All groups share one centre, and each spreads out both ways along 12 directions, with some noise.
Known rows, each followed by its group:
[ -3  -3  28   6 -44   9  -1 -17  24 -29   0 -33 -24 -39 -25  20  -1 -17
 -51  21 -61 -11 -15 -44  10] | k571
[ -9  39  -6 -13  25  28  16   4 -22   1  29 -30  55  12   4 -33 -29  -7
  41  17 -14 -24 -10  10 -23] | k571
[-42 -19  51 -24 -27   9  39 -13  27   6   7  -1   1 -53 -18  -5 -24  33
 -42  25 -17  -5 -10 -33  35] | k547
[ 21  40 -67  21   1  13  13   7  20  16   9  46   3  13  35  -8   3   0
   8 -30 -32  -6   7  -6  10] | k334
[ 33  20 -33  35 -14   7   4 -23  39   0  34  21  40 -17  18  20  11  -8
 -15   1 -32  -1 -11  -6  10] | k798
[  4  14  -8 -13  30 -31 -22  42  -8  15 -27 -12 -51  21 -38  52   5 -10
 -14 -13   8   5  10  -5   7] | k571
[-18  10  41  -4  12  -4  21  -1  15   2 -17 -10 -24 -17 -61  12  -7  32
 -25  24  21  -5  11 -16   2] | k571
[ 15  16 -17 -11 -21  -1  44  32 -15 -16 -16  16  36  -3 -13 -16  19  -1
  13  21  10 -41  43 -25   9] | k798
[ -5  47 -40  21  43  23  21 -29  53   6   0  26  25 -25   4 -13  22  21
   8 -24 -31  11  -7  -4   8] | k898
[ 18  -4   8   5 -58  -9 -10  56  -3 -26  22  -6  -8  24  18  40   4 -18
 -21   9 -26 -30  21 -21  -9] | k898
[-33  75  26  22  24   8   6  16  17 -13  -9   1  14 -25 -12 -14 -20   1
  17  -3   0 -27  35 -31   7] | k898
[ -9  23 -29 -37  41  -1  18  20 -24  40 -63  -1 -28   9  -8  10 -22 -25
  30 -12  13  11 -12 -15  22] | k571
[ 14  31   0  22  21  29 -15 -13 -17   3 -30 -33 -24   1 -55  22 -17  -8
  21  28 -12  -4 -15 -15 -40] | k571
[ 23   1  -4  37 -37  -7   3 -11  10  -6  16  17   2  -6 -15  -8   5   5
 -19   5  18 -13  27 -16  14] | k547
[ -1 -10  -7 -60  -8  20  40  -2  -4 -19 -43  -3  21 -57 -14  19  11  21
   0   9 -32 -31 -16 -54  11] | k334
[-27  -7  -9 -38  -3 -14   1   9  24  31  16   6  30 -34  45 -16  31  16
  11  27 -18  26   4   6   3] | k547
[ 10  27 -57 -11   2   0   5 -13  42  16  -1 -25  -1  18  40  -6  37 -37
   5 -32 -60  33 -33   0   4] | k898
[ 30   1  -9 -22 -38   3  82  54  20 -37  -5  41  30  14  -3  18  21  -2
 -44  22 -31 -47  23 -20  38] | k798
[-13  19 -15  30 -29   5 -27 -15  32  26  11 -17 -13   9  12 -10  -2 -15
   6 -27  -6  36  -5 -20  16] | k547
[  0  27   8 -32   1 -25  18  -2  19   8 -25  -3   0 -50  24  47   3 -15
 -18   4  -8  -9 -15 -41  16] | k798
[-15   7  26   6 -19 -19   5   4  43  -3  15   1 -24 -19   6  23   2 -11
 -55  -1 -29  11  -4 -16  36] | k798
[  4  11  13  30  -9   6  23 -29  55 -11  -9  16 -28 -23  18  29   1 -36
 -55   8 -61  27 -38  -6  29] | k334
[ -4  20   0  28 -10 -32  -7   4  27  11  29  50  37 -39  40  -7  18   8
   4  15  28   8  45  -2  16] | k547
[-24  17 -38  10 -11  41 -21 -10  31   0  -6  -6  13 -31  15 -10   7   1
  21 -34 -71  17 -13 -38  17] | k547
[  2  17   2  31 -22  53  19   5  -4 -30 -22  -6 -16   7 -54   4 -39   5
  -4 -18 -29 -29   1 -44  15] | k547
[-16   5  38  24 -10  48   8   5  -4  -2 -18   0 -14 -11 -39  31 -43  29
   7  38  -5  -3  -6 -24 -20] | k571
[  9   0  -9  22 -13  32  -9 -28  38 -19  38 -32  -3   4 -16   3  11  -1
 -35   7 -82   5 -33   6 -19] | k571
[ -4  27 -20 -35  20 -14   9  39   6   6  15 -12  -5   6 -23   5   6  25
 -17 -18 -18 -38  20 -16  10] | k334
[-26  41  32  35  -5  39  11  32 -13 -11 -32  21   7 -14   2  28 -53 -38
  27  30 -19 -12  11 -33  15] | k334
[-10   7  22 -26 -20 -43 -24  17  23  18  24 -34 -10 -11  14  49   1 -10
 -31  -8  -2   7  -8 -22  10] | k547
[-32  17  26  -1  11   0 -35 -27   9  36  18 -22  15 -47 -12  12 -23  36
  17   5  26   9  -5 -24 -13] | k798
[ 19   4 -16  28 -17 -18 -31  37  21 -24  35  29  17  -7  10  28  27   0
 -16  -9 -21 -12  41  -7  14] | k898
[ -5  25  27  21  34 -25 -17 -52 -10 -15 -11  13 -48 -77 -14   1 -35 -17
 -44   3 -15 -27  -6 -19  23] | k334
[-26  43  -9  32 -12  55   6  29   5  -5 -14  33  17 -24  25  24 -54 -18
  26   2 -54  -9   7 -43  23] | k334
[-25   4  13 -20  -4  21  51   8  21 -14 -26  12  -3 -24 -20 -14  -3  13
 -25  12 -37 -10   0 -29  32] | k547
[-10  22 -44  -9  32  60  18   2  -6  11  -1  -1  23  14  20  -8 -33 -12
  34 -13 -66   5 -42   9  -5] | k571
[ 32  -1  -3  -1  12 -10  -9 -11  -6 -31 -21   0  16 -29 -20  26  34  -1
   5  17   3 -18   4 -10 -24] | k334
[-26  -6  31  44   0  18 -15 -18  35  18  23   7 -14 -13  -5  29 -34 -15
 -27  24 -28  45 -31   9  25] | k898
[-20  34  18  -7  16 -20  -5 -15  44  25  39 -30   9  -3 -12 -12  13  36
 -15 -13  19   7   2   4  -7] | k898
[ 13  11 -37  21 -11  41  -6  36  10 -24   7  17  28  14   3  17  13   6
  16  -6 -58 -11  11  -7 -12] | k334
[-12   6  22 -56  37  -4  39  18  -9  -1 -37 -44 -25  10 -69  -2   1   3
 -28  25  -8 -17 -14  -3   1] | k898
[-16  11  21  27  23  43   5 -21  19   0 -15 -15 -34  -2 -35  18 -39 -25
 -24  26 -64  28 -52   4   5] | k898
[  5  -2  18  -5 -15 -26  12  19   5  20  -9  39  14 -30  28  67 -20 -10
 -17  18  36   4   0 -21  29] | k898
[ 34  31  -6  -3 -18 -43 -23  27  18  11  15 -13  -1  17   6  77   3  -3
 -22 -49  37 -17   4 -34   9] | k547
[-32  36  32  15 -25  12   6  10  25   2 -36 -33  29 -29  -9  29   1 -56
  25  33  -7  30   2 -52  25] | k334
[ 16  23 -34 -19  -2  12  43   3  -5  14 -28  29  37 -11  21  -7   3  12
  39  -4  21 -15  11 -23  -1] | k571
[ -5  26 -18  -5  47 -15 -32 -20  24  -4  20  -3  21 -53 -13  13  22  17
  -3  -1 -29  -8   2 -10   0] | k547
[ -1  42  26  57  11 -11 -51  -6  12  -6  36 -18   4  -7 -15  28 -16 -28
  -6  23 -14   4   6   3 -16] | k798
[ 18  37  20  18  23 -51   5 -16  45 -19  16 -22 -21  -5 -32  10  36 -43
 -71  19 -17  -3   7   9  19] | k798
[  6   6  42  -3 -15  22  13   1  20 -31  28 -29  18 -15 -42  30  -7  32
 -37  40 -36 -35 -15 -15 -34] | k571
[ -3  17  -8  23 -33  10 -11 -49  -4  28  -8 -37 -19 -17  -6 -32 -16 -17
  17   5  -3  11 -15 -28 -13] | k898
[ 29  -2  -7  31 -36   7  -7  13 -13  -8 -14  27  -8 -12  24  58 -21 -40
 -10  17 -26  -1  -8 -24   8] | k898
[  6  45 -23  29  35 -18   9 -33  42  44  26  -5 -40  32 -14 -22   0  -4
 -34 -19   3  27 -18  32   5] | k334
[ 29   7 -25 -18 -35 -13  16  22 -10 -11   3 -13  23  -3  -2  19  12 -18
  -7  15 -12 -37  12 -30   6] | k798
[ 43  15 -35   6  13  14   4   7  15 -19  13  11  10  12 -23  43  13  23
 -22 -18 -32 -28 -12  -3 -16] | k547
[ 45  21 -36  12 -36   3  44 -22 -16  15  -9 -12  20   7  -7  11 -29 -57
 -10  17  -6 -18 -30 -30  27] | k798
[  5  18 -10 -13   2  11  -5  56 -10 -27 -19   4 -11   9   4  52  -7 -17
   2  -4 -47 -29   7 -24  -5] | k798
[ 16  26 -53 -53  13 -32  21 -32   4  33 -10 -12 -36 -30   5 -21   5   7
 -30 -38 -12 -25 -17 -26  24] | k334
[ -1  24 -20   6  30  20  27 -20  -1  16 -14  -1   9   8 -25 -33  -5   9
  25   8  10   1  -1   6  -8] | k571
[ 11   5  -7  41  -9  38  15 -30   9   2 -25  28 -17 -23   3  34 -34 -30
 -10  20 -48  20 -38 -17  11] | k898
[ 13   2 -48  34  38  -4 -12 -14  13   9  -6  16   3   0 -33 -24  40 -16
   3  -4  -7  25  17  22  23] | k898
[ 10  26 -25  20  10   9  18 -58  49  11   0   8  28 -45  18 -17  35   5
   3  20 -26  22 -19  -8 -18] | k798
[ 16   5  -6 -49  -6 -49 -33  11  -3  12  -4 -63 -29   1   7  44  30 -21
 -12  -3  -7  -5 -16 -18 -28] | k798
[ 13  39 -24  -8  27 -16 -29  13  -3   0 -20 -47 -31  19  -6  33  10 -62
  -5  -9 -45   3 -17  -7 -10] | k547
[  9  56 -19  46  45 -20 -20 -30  39  35  18  18  11   0  13   5  14  -1
  11 -15  30  33  -1  19  -3] | k547
[  6  46 -24  14  68 -11  -3 -51  37  -5 -12 -31 -27 -18 -62 -27  30 -12
 -30 -13 -35   8 -15   4  10] | k571
[  5  49 -30   7  20  10  58  28  65  -4 -16  22  -8  32  -9   2  32 -22
 -37 -13 -52  17   0   5  36] | k334
[ 17  -2 -37   9 -26  29 -22   2  -7   9  24  14  14  -6  39  43 -28  12
  15 -11 -40  -9 -23 -19 -21] | k334
[ 17  51  12  19  32 -14  14 -26  31   3 -30  -8 -39 -20 -12  50  -8 -48
 -37  12 -27  11 -37 -12   8] | k571
[ 11   7  18  17 -22 -29   4  14  35  13  46  20  20   1  18  41  -3   7
 -35   6  21  -1   5   0  19] | k798

New rows, each followed by its group:
[  4  19 -55   8  41  42   6  22  10   5 -30  32 -32  32 -17  24 -18  13
   4 -61 -44   5 -20  -1  21] | k798
[ 25  17  -9   9  -7 -18  37 -33  19  -6 -52  20 -15 -33  20  13  21 -53
 -17  13  -4  10 -10 -17  22] | k334
[ 34  23 -53   8  38  11  13 -18   7 -12 -15  12   7  -5 -16  -8  25  -5
   6   9 -48 -10  -7   7 -14] | k547
[-35 -25  12 -30 -50  29  57  14  -3  44 -23  -6  -8  21  44 -31 -10 -21
  22  56 -16  43 -20   8  -6] | k547
[ 32   9 -30   6 -22  22  40  24 -26   5   0   4  38  39 -20 -22   0   0
  31  32  23 -30  19   3 -22] | k798
[ 36 -22  -4  56  -6  33   0 -26  -3 -56 -22  31  -7  -7 -13  -5  25 -17
  -6  29 -43   2   3  16 -23] | k334
[-30  10  18  29  -4  38   2   6 -35   3 -23 -27 -38  19 -58 -32 -57 -25
   7  14 -11  -3   2 -12  22] | k798
[-10  27  -2  61 -39  17 -17  10  -2  14   0   3  -6  22   6 -16 -26 -25
  33 -11  24  15  32 -19  11] | k547
[-18  10  -2 -11  11  32  72 -21  47 -17 -38  15 -17 -34 -26 -36  25   8
 -36   9 -61   4 -12 -16  33] | k798
[ -8 -19  11  44 -22  17 -28 -16  10  14  23  12  -5 -18  -9  24 -26  -1
 -15  22 -16  27 -12   0  10] | k898
[ -2  11   6 -20 -55 -14   1  13  18  23 -12 -28 -25   0  43  68 -21 -41
 -25 -26 -19  12 -32 -51  26] | k547
[ -6  -5   6  10 -34  11 -40  28  -6 -13  20 -18  -9 -11   7  57 -40 -29
 -23 -10 -53 -13 -14 -38  15] | k798
[  8   5  25  -5  27  -1  10   1  -2   5  14  11  14 -19   1  37 -15   8
 -16  58 -14  -5 -20  19 -28] | k547
[-14  32  15  17  29  -5  22 -25  57   5  32  15  17 -20  -4  -9   1  17
 -36   0  -7  10  -6  14  24] | k571
[ 34  33   0  15  20  12  14  -6  15  -8 -23   4  -8  -2 -39  51   8  17
  -7  22  -5 -11  -9 -11 -35] | k571
[ -2   8 -32  12  -3  46 -14  22   4   7  14 -15  11  39 -23  -4  -1  31
  32 -19 -25   3   2   1 -24] | k547
[  3  43 -11  54  38  35   3 -57  31   6   9 -19 -12   8 -30 -23 -13 -20
  -6  14 -48  27 -39  22 -17] | k571
[-19  22   9 -14 -15  12  38   5  19  33 -30  14  -3 -14  49  19 -20 -28
   6  21 -10  28 -21 -15  17] | k547
[-29   0   3 -55  -1  27   5  23 -29   8   5 -49  20  -5  10   5 -46 -13
  15   6 -45 -21 -34 -22   1] | k571
[  0  46  28  -1   7  -5  40  23  14 -13 -34  24  -9 -15  -6  54 -28 -14
 -26  -5  11 -22   4 -38  34] | k547
[-17  21  -4  12  18  26  10  10  26  19   5  35  35 -16  29  31 -21   7
  20   3 -10  20 -13  -1  14] | k898
[ -7  39 -12  -8  30  26  26 -26   9  12 -33   5  12 -43  11  22 -27 -13
  10  -4 -32  -2 -34 -30  10] | k571
[  6  22  44  11  28 -25 -10  17  31  -5  18 -12 -29  10 -50  57   2  22
 -52  19  13  -5   3   7 -12] | k571
[-14  22  17  -8  53 -26 -29  40   4  -5  -5 -13 -35   2 -60  38   3   7
 -28  -8  -8  -9  19  -6  15] | k571
[-37  26  21  -4   1  29  15  34  24 -16   1   4  -2 -23 -12  31 -32  -1
 -29   3 -59 -19  -4 -37  35] | k334
[  1 -12  14  33 -42  40  25  -7 -10 -17  -9 -13 -27  18 -45 -22 -27 -13
 -21  30 -30 -10  -1 -10   3] | k547
[-12  17   2  -5  28  16  29  -1  53 -15  -9  22  -1 -20  -2  -4  39  32
 -18  12 -44  12   3   7 -11] | k798
[  1  33 -37  11  14   6  21 -40  13  23   7 -10  20   7  11 -65  10 -21
  20  -4  -2  11  -5  13   9] | k571
[  5  44 -14 -41  72   0   1  22  -2 -13 -29 -19   2 -16 -31  41   9 -10
   0  11 -49 -24 -14  -9 -14] | k547
[  7  51  14  62  13   3 -11 -10  26 -17 -30  15   2 -26  18  47  -9 -71
   3  19 -23  24  -7 -16  14] | k334
[ 24  17 -13  -3  -2 -22  29   2  37  21   0  18  -9  25  30  22  28  -4
 -20   5   9  22 -13  18 -10] | k798
[  6  32  -4  15  19 -18 -18 -39  13  16   5 -31 -14 -22 -19  18 -12 -31
 -22  -4  -7   5 -24 -17  14] | k798
[ -1   2 -21   5 -42  24  13  59   7 -31 -32  43 -24  -3  36  34 -12 -35
 -13 -27 -72 -13  16 -43  50] | k798
[ 18   8  13   1 -18 -33 -19  -2  -3  26  42 -34  22  10 -16  15   3   4
  -1  29  45  -7   2   3 -26] | k798
[-34 -10  35 -25 -21  32  16 -25  -4  13 -23 -26  19 -68  -9  25 -37  17
  15  28 -15   3 -33 -59   1] | k334
[ 11  20  18  -5 -44  -2  41 -29  13  14 -21  -6  21 -39  51  29  -7 -47
   0  59 -15   8 -32 -33  -8] | k798
[-26  46 -19   7  42  53  16   1 -14  -6 -25   3  18  -9   8 -14 -53 -43
  36   2 -62  -8 -23  -7  15] | k571
[  9  28 -49  27  35  16 -30 -56  19   1  19  32  -7 -63  15   9 -20  22
 -15 -42 -67 -16 -27 -16   6] | k334
[-26  25 -11 -31  28 -31  -8  20  -3  34 -29   7 -11 -41  17  22 -15 -25
   8 -28  14   6   7 -35  54] | k571
[ -4  15  19  18 -11 -35 -28  76  -6 -35   0   3 -11   6  -5  28  12 -63
 -23  14 -21 -17  50 -14  37] | k898
[ 19 -21  -2 -15 -27 -22  28  -8  33   3  12  15 -19  -3  16   8  25  13
 -52  -4  -9   3  -9   0  15] | k334
[ 28  16 -10  -4 -17 -33  11 -23  35   3  12 -21 -11 -19   2  35  13 -39
 -61   0 -35  -1 -30 -20  29] | k798
[ 13  35  -3  32  17 -12  15  26  28   0  -8  45  -4  10   2  33   8   0
 -10   5  17   3  27   6  11] | k571
[  9  51 -40  44  21  14 -10 -18  33  34  18  14  -9  15  15   8 -14 -13
   2 -21 -31  23 -20   8   3] | k334
[ 19  58  -2  13  46   2  12 -54  12   5  -3 -39  13 -15 -30   1  -6 -13
   2  21  -4 -12 -37   3 -38] | k571
[ -3  47 -19  30  36  -3   6  10   7  13  -8  49  38 -18  14   6  -1   2
  42   1  38   2  33  -3  11] | k898
[  0  17   0  16 -27   2   0  29  17 -38  -4  11  -6 -12  -8  16   7 -23
 -27 -12 -51 -24  24 -34  39] | k547
[-25  34   2 -26  31  -1  36  -6  17  11 -13 -17 -31 -17 -50 -35 -11  13
 -34  -9 -21 -17  -1 -23  33] | k334
[ 36   6   6  16  -6 -13  39 -35  10 -13  -7   3 -24  -7 -46 -10   7  -2
 -53  18   9 -19  -3  -5  16] | k547
[  3  27   3  32  -4  11   6 -25  27   5  -4 -17 -29  11 -38   6 -16  -6
 -30 -21  -8   5 -16 -16  17] | k547
[-21  23  16  21 -18  45  47 -12   5  -9  -5  20  33 -24   9 -31 -28   0
  15  26 -20 -12   4 -16  13] | k571
[ 31  22  -6   3  -6   4  34  20 -20  23 -23  12   2  39  17  29 -21 -16
  23  29  34  -2  -6   9 -30] | k547
[ 28  -5  -4  42 -29  12 -31  -5   7 -16  20  29   1  -9  44  51 -13 -14
 -11   5 -36   6 -16   0 -20] | k334
[-14   4  26  10 -45 -24 -14  45  55 -22  23  -8  23  -8   0  33  39 -20
 -35   6 -21  10  32 -32  39] | k334
[  3  39  14  29  10   7  20  29  12 -16 -30  10   3  15 -10  19   6 -42
   7  27  -6   5  15  -5   9] | k334
[ 18 -17 -46   7  20  -1 -53   3 -38  16  -1 -47  -4  31 -52 -20  23 -25
  36  15  -2  16   4  22 -25] | k898
[-27  12  10  -1  46  24  -7  -1  33  -4  -4  -4 -36 -12 -40  20 -17  28
 -35 -24 -54  12 -26  -4  15] | k798
[-18   1  53  17 -16   7   6  10  -3 -28 -28 -18   5 -22 -30  15  -5 -30
   0  47   0   4  12 -28   7] | k334
[ -2  14  -4  -8   6  24  26 -15  -1  33 -23  -6  28   4  -9   3 -12  17
  41  22  31  15 -19  -9 -23] | k334
[ 29  11 -39  -7  13   6  12  -9  29 -11 -15  23  38 -26  13  38  38  10
   7 -10 -23   0 -13 -17  -7] | k334
[-10  18  -7 -43  15   3  64  39  23   3 -11  20  28  12   1  -8  23  32
   0  -1   8 -11  19  -4  15] | k898
[ 13 -14 -34 -39  31 -11  30   2  26 -19 -17  -2 -14 -10 -56  -2  55  13
 -47  -4 -48 -10  -9  -1  32] | k898
[ -8  10  21   2  -9  20   8  15   0  -2  12  -3  13  -5  -7  42 -35   0
 -12  23 -23 -14 -16 -16   0] | k798
[ -8  53   7   7  49 -17  46 -14  55  32  -3  62  28 -36  27  15   4  20
  -6   7  32  21   3   8  27] | k547
[  9  -5 -28 -34   4 -12   9  39  26  16 -17  28 -25   3  18  66  12   8
 -27 -27 -28  14 -19 -14  26] | k571
[ 42   8 -15 -20  24 -22  42  -6   4 -39 -21   3 -22 -18 -31   2  40 -30
 -56  41 -53 -32  -4   7   4] | k547
[-34  36  20   9 -13   1  -3   5  61   1 -10 -15  61 -50  -8  35  27 -16
  18   8  -1  30  14 -56  38] | k334
[  3  35  11  62  -2  22  14   5  15   0   0  36  -3  16   3  11 -27 -17
   1  16   2  10  10   8   5] | k547
